The rows of a group lie close to one hidden flat surface of 9 dimensions, which passes through zero. Surfaces can cross.
Some rows, each with its group after it:
[  1   1  12 -11   0  -6  23  -5  -8 -10 -14 -12  27   7   0   7]
T
[  3 -20  -5  12 -18  18 -24  16 -18  19   8   9  -2   3  -2  -8]
H
[-22  -2  -7   1   5  22   0  22 -24  25   3  -9 -16  10   1  18]
T
[ -5  -7  -6 -12   3   4   4   1   2 -10 -40 -12  -5   1  14  -5]
F
[ 15 -14   1  34 -19 -46   0  -9   1 -23  -7   4   2 -16   1 -14]
S
[  9 -14  28  34  15  12  22   4  15   3 -32  23  16  12 -15  15]
R
[-14  -7   7  11  11 -10   7  -8  -7   6 -16 -13   7  14 -24   9]
F
[ -1  -8   9 -16   1 -14  24  21  -3  11   5   8  -4   0  -8   6]
C
[  3   3  -5  11 -20 -30 -10  -8   3 -15 -19   0  -8   3  -4  -9]
S
[ 13  -7   2  22   0  23 -23   5   0  -7 -10  20  -4  -3  16 -12]
T
[ -3 -14  15  29  11  12 -10  -1 -11  12 -18   0  -8   0  -9   4]
C
[-13   7 -19  11   1  16   0 -21   5   3   6 -27 -11 -21  14   9]
C
[  1   4  -7  12  -8 -21  -9   4 -21   2  20 -10 -24 -10   4  -1]
R
[  1 -39  -4  17  -4  -4  -5  34 -20  -1   0  19   8  16   1  -3]
H
[-12 -11 -14   4 -12   3  -5  11   3  14  14  10  11  24 -16   4]
F
[ -8  24  17  -5  17   0 -10  -4   5  13  -6   5 -34   4 -21   1]
H
[ -6 -34 -18   6   7 -29 -16   7 -14  -6  17 -14  -4  -7  -9 -15]
C
[ -4  -6  -6   0  -7 -15   3   2  -8  -7  -7  -9   4   4  -1  -3]
R
[ -9  13   8  10   1  25  -8  17 -31  20   3  -3 -20  12   3  11]
R
[ -6   1  -6   1  -6 -30   6  -5  -5 -16 -14  -9  -1   6  -2   1]
R
[  2 -10 -11   6 -23  18   0  16 -35  -9  -8  -9  25  17  24   5]
R
[-13 -11  -3 -12   5  25   8  -1   5  10 -18  -4  25  17  -6   9]
T
[  6   4   1  19   9  -5  18   5  24 -20 -22  22   3   7  14   6]
R
[ -8   3 -22 -22 -27 -13  24   7  44  15   9  29  15  16 -12   8]
C
[  6  -7   5   6  -5  17  16  -3  15  17  -6  10 -10 -25  13   5]
F
[ -6   3   7  -5  13  -1   4   4 -11  -3  -8  -6   7  15  -8   4]
F
[  3 -37  -3 -19  29  11   8  24  19  12  28  25  14  -8  -5  -5]
R
[ 14   3  20  18   5 -17   1  20  -5   1  22  24  -6   8 -11   2]
H
[  1   5   0   8   2  -4 -17 -10  -7   8  16 -11 -27 -21  -1  -5]
T
[  3 -19  -9 -44  10 -11   8   5  32   5  20  12   2 -19  -6 -15]
H
[-16 -28 -23  27  13   8  -4  -6  15   1 -12 -12  -7 -16  12   2]
T
[ -8 -11  -9  17 -11 -13   8  11   0  11   5   4 -11  -1  -3   8]
T
[-11  -2  -9 -16  -3 -20 -14 -16   1  -2  -7 -21 -10  -4 -15 -10]
S
[14  0  4 11 -2 -1 15  1 15 -8 11 16 14 -7 11  3]
F
[ 16  32   9 -17  -6   6  -4 -18   6 -14  -2   3   7   0   7  -6]
C
[ -2   6  15 -21  22  26  25  -4  -1  12 -21 -20 -24 -39  25  10]
F
[ -2 -13  -7  11  15  21 -14  27 -11  -1  -2  13  -8   7  18  -5]
T
[-17  -7 -11 -20  12 -23 -13   0   5   0 -13  -9 -21   3 -14 -13]
S
[  4  23  18 -12   3   7  15  -6   2  11  20   5   4  -2 -10  14]
H
[ -6 -16   2 -25   5   0 -11  24 -13   2 -22  12   0  28  -8  -9]
S
[  0  -2   1   8 -18  11 -36  -6  -5  24   9   6  -3  10 -25  -6]
C
[  2 -11  -3   7  36  -3 -13   9 -10 -26  -1  -5 -17 -11  22 -12]
T
[  5 -15 -12 -43  14  -9 -23  -7   8   3  49  -2  13 -14 -19 -25]
T
[-17  18 -30 -20  -6  -9  17 -10  30 -18   4  -6  14   8   9   8]
H
[ -9  15   3  18   5  19  26 -16   8   9   1 -17   8  -6   0  26]
S
[ 10  43  -5 -28 -23  -7 -19  -6   6 -21  -9  10  -3  18   8 -15]
R
[-12  10  -4 -11   2  25  -4   3  -7  19  13  -6   1   6  -3   7]
F
[ 13 -25  -2  10   7  -8  -6   4  11  -6   7  15  -2 -13   6 -14]
S
[  6   6  11  -4  21  15 -13   2   1   7  10   8 -25 -13   5  -4]
S
[ 21  -2  24  27   1  -1 -21   8 -16   0   5  19 -19  -3  -5 -12]
H
[  0  19  -4   5 -14  21   8   1   1  -9 -23   3  16  23  16   8]
R
[ 13   1  -7 -23   3  14  -4  -4 -17 -14  21 -16  24  -8  22  -8]
F
[ 24  -7  14  20  31  27  -9 -12  13 -23  17  12  15 -14  13 -12]
S
[  0 -25 -10  -4 -23  23  18   3   3  22  20   1  43  -1  -8   7]
C
[ 18  -7   7  -7 -29  21  -8   5  -8  20  -1  12   3 -12   4  -4]
S
[  2   5   0 -13   4  -3 -33  24 -20  -6   9  15 -13  27   0 -14]
C
[ -5  29  -5  -5  -6  15  -8 -38  36  -3 -22  -6   5   9 -12   2]
H
[ -6 -16  -9  20  -5  -6  -5   0  -4  -5 -12  -5   3   5   0  -2]
H
[ 18 -15   9  -7 -17 -10  22 -27  -9  10  26 -27  28 -43  -6   2]
C
[ -5  -1   1  -4   5 -10  -2  10   2   0 -17   8 -32  -9  10  -6]
F

New rows, each followed by its group:
[-25 -19 -35 -30  -3   5   4  -5   9  13  -5 -31   4  -8   6   1]
H
[-17   7 -20 -29  -5  22   6  -5  11  26   4 -20 -31 -33  21   6]
F
[ -2  25 -13  43 -29   9  -3  -6 -36  -7 -12 -28 -11  -3  35  17]
R
[-11 -13  17  31   1  -2  30  -9  24  25 -18   5   1  -4 -25  22]
F
[ 11  15   5  -4 -33 -16  -1   3  16  11   8  28   5  16 -19  -2]
T
[ -4  32 -17   5  -6  -9   6   2 -11 -29   0 -16  -6   4  35   8]
H
[ 16  11   3  14 -10  11 -16   3  -8 -17 -11  12   4   9  21  -9]
H
[ -5   9   2 -12  27   2 -10  -8 -10  -3  18 -15  -3  -1  -6  -2]
S
[-13  10  -9  -2  -3  -7   0 -20   7 -10 -30 -17  -3   3  -4  -1]
F
[  5 -18  -8   7  -8  -2   2  21   9  16  24  24   0   0  -6   2]
F
[-18 -33  -3  15  30 -15  20 -13  19  -5 -20 -20  16  -3 -18  10]
S
[-18 -16  -9 -16  14   5  23  17   0  15   4  -8   3   0   0  12]
F
[ -5  29  -7 -18  33  24 -17 -15  14 -17  20  -5  -3   4  11  -5]
S
[ 21   5  16   8  -9  10  -4  -9   4   7  26  16  18  -7 -14  -1]
H
[ -3 -16  10  -8  14  15   6   0  -9  22   1 -15 -22 -30   4   3]
F
[-18 -14  -9 -10 -10   8  23   7   7  25 -13  -5   6   3  -7  14]
S
[  3 -21  16  14   5  16  -4  17 -12  24   4  18   1  11 -15   3]
F
[ 11  -7  21  -4  -1  13   3 -12  12  15  10  11  18  -7 -22   1]
H
[  9  -1  24  -7  18  24   1  -3 -20   5 -12 -17  -5 -20   9   0]
F
[  5  17   9  -1   8  -2   1  -3  -2 -12  -6  -1   3   9   5   2]
F
[ -2 -13  34  16  25 -11  16   1   8   0 -34  16   8  19 -23   6]
H
[ -9  -2 -13 -12   1 -10  -5   6  -7  -5   7  -7   1   1   0  -3]
F
[ -1  22  -6 -20   7 -10 -14   8 -18 -19  16  -4  -1  15   6  -4]
F
[  3 -18  -4   3 -11 -10  -4   2   3  -4 -22  10   8  10  -2 -10]
S
[  7 -19  11  17   7   0 -22  14 -10  16   9  14 -15  -5 -10 -10]
T
[ 12  13   4 -18  -5  19  -2 -17   1  -4  -6  -7   4 -15  14  -6]
H
[  4 -24  10   9  -8  33  18  14 -18  30   6   0  15  -4  -2  18]
C
[  8 -12  -3 -21  17 -28   5   1  17 -21   3   3  -9 -28  17 -20]
H
[  8  12   6 -18   1 -21 -21  -9 -16  -4  17  -8 -20  -9  -8 -15]
C
[  2 -26  -1  -9  10  -8  -6   2  -8   1   3  -8   0 -12  -1  -9]
R
[-10 -12 -19   3 -11 -15 -13  -2   2   0   3  -8  11  12 -10  -7]
F
[ -8 -12  -8   9  25 -18  17   5  25 -15 -15   4 -11 -13  14   6]
R
[ 10  -4  -7  10 -18 -10  12   7  23 -16 -13  26  23  12   7  -4]
T
[-14  -1 -15 -22  14  11   0  14   2   3   1   0  -6   6  11   4]
R
[ -6  14   7  -9   3  24   9  18 -12   3  -5   9  12  30   4  17]
S
[ 16   6   8  10 -17   9 -17  22 -18  23  34  20 -32 -19  14  -3]
C
[ 11  -9 -15  26  -5   3  -1 -32  24 -18  -5 -11  19 -24  11  -4]
C
[-22  -8   3  32  19  15   5   4 -39  18  -3 -39 -32 -24  11  19]
T
[-16 -12   0 -15  30   5 -10  10 -17  10  13 -16 -17  -4  -9  -1]
T
[ 14  -1   2 -15  -3   3  -1 -18   0 -14  10 -14  25 -14   6  -8]
T
[  4  17 -16   7 -17 -17  11   8  27 -30  -6  28  21  28   9   0]
F
[  9   1   5 -13  22  20 -19   3   8 -20 -13  17   7  10   9 -15]
T
[ 12 -22  16  25  11 -36  -2   4  -8  -9  16   9   2  -7 -22  -7]
F
[ 12  30  17  -6 -12  11  -7  18 -11  23  10  21 -33  -4   3   2]
C
[-15 -23 -22 -30  14  -9   9   2   6   2  -1 -21   7 -11   1  -3]
R
[ -8  19  -8   1   1  17 -23 -11 -10   7   7 -16 -18   0   3   0]
C
[ 10  -9  10  16  12 -16 -14  26 -10   6  30  24 -31  -9   0  -8]
R
[  2 -16   6   0  17 -18   1 -25   4  -6   2 -17   3 -22 -15  -9]
T
[  6  18   0 -20   9  -1   6   0  -7 -23  13  -4   6  -5  21   0]
F
[  6 -50   5   0   3   6 -19   5  14  12 -18  16  10  -3 -21 -24]
H
[ 30 -33  32  43 -10  18  -1 -14  -5   8 -21  11  19 -26  -4  -5]
S
[  0  13  -7  35 -27 -25   2   5  13   4  -3  19 -30  -4   9   7]
T
[  3  -1 -22  -2 -21   6  11 -16  23 -12 -14  -6  23  -7  15   1]
F
[ -5   3  -4 -29   4 -18   7  11  -9  -5  15  -7   0   4   1  -2]
C
[  0 -19  -7  -2 -10  -9   6  -4   0   9   5 -10  13 -13  -8   1]
S
[ -1   3   0  -4  17 -10 -17 -25  15  -5   7 -10 -14 -17  -8 -13]
T
[ 17 -16  25  12  19 -20  -1   4  -5 -12 -11   9 -10 -15   0 -12]
H
[-15   5 -13   3  -1  25  -2  11   0   9  -1   3  -1  16   6   9]
C
[ -2 -19   1  32  -8  -1  14  -2   1   2 -25  -1   5  -3   3  11]
T
[ -4 -35   7   7  19 -20  42 -10  13   2   3 -14  10 -38  -4  12]
F
[ 15   6  17  -1   6 -16 -10 -24   0 -21 -12 -10  12  -7  -7 -14]
C
[  4   7  10   5   6   2  10 -19   5  -4 -16 -12  -4 -18   4   2]
F
[  1  27   5 -14  -7  18 -10 -22   0  -3 -16 -11  -3  -1   3  -4]
R
[ 24  -6   9  39 -20   2 -12 -10 -17 -21  -8  -3  15  -7  18  -9]
H
[  7  -3  15  14   5  36 -28  -1  -1  14 -17  13 -11   2  -2  -9]
T
[  6 -13  -2  10   0   5   0 -16   4 -12  -1 -10  32  -1  -4  -1]
S
[ 24  -8   6   2 -25  18 -18 -11 -11   7  23   3  29 -10  -4  -8]
C
[  9  -2  -5   3 -13  16  13   8  24   4  -3  21   2  -8  20   0]
F
[ -8 -26   1  13  -4  25 -22  -9   6  15 -42  -2  10  18 -22  -9]
H
[ 29  -4  11  31 -19 -24  -6 -16  12 -14   3  13   0 -23   5 -14]
T
[  0  26  -4  -7  -8   5  -2   0  -1   8  23  -1 -17  -9  11   5]
S
[-12 -21 -18  10  -5  -1  21   2  -7 -13 -13 -17  23  -1  15   7]
R
[ 17 -31  22  -5  20  -8  -5   2 -23  -9  13  -6  19 -15  -7 -18]
T
[ 13   0  41 -21  26  -7  27 -19   6  10   5  -8  -3 -40 -10   3]
H
[-10 -26   7 -20  35  41  -2  26  -6  28   8   6  -3   0  -4   2]
R
[ 12 -15  16   9  -6 -33 -16  15 -18  -2   3  12 -26 -12  -5 -15]
S
[-23  21 -38  20   5 -10 -14 -24  50 -22 -26  -1 -15  12   8  -3]
C
[  2   1 -19  -7  15  25 -32   0  21  -9   4  16 -11   2  14 -16]
T
[  6 -23  24  26   2  -1  27  14 -18   9 -12   9  19   6  -8  16]
S
[ -8   0 -15   4 -29   3  16 -17 -12 -12 -26 -29  33   9  11   7]
R
[ 13 -10   5   0 -23   1 -14   3  29  16  -4  41  10  19 -31 -12]
T
[ -8 -18 -18  -7  -2  23   7  -3  12   3  -4  -2  27   6   2   4]
T
[-12  -3 -15 -23  11  11  10 -15  18  -4 -19 -20   7  -7   7   2]
R
[  1  -4   2   2  -3 -23   5  21 -17 -15   8   8   9  17   1  -2]
S
[ -4 -11   9   5  25  19  16 -12  -1  11   5 -20  21  -4  -9  13]
S
[-10  -7  -5  -1  16  -4  -9  15 -13  -7  -9   2  -2  23  -4  -6]
C
[-16 -13 -12  -8   3 -15  -3   0 -14  -2  12 -19  16  16 -18   3]
F
[  4  -5 -12   2 -10 -25 -18   7   2  -1   0   6 -27 -12   7 -17]
F
[ -7 -22   3   7 -11  -1   9   9 -27   5 -16 -11  28  21 -15   8]
R
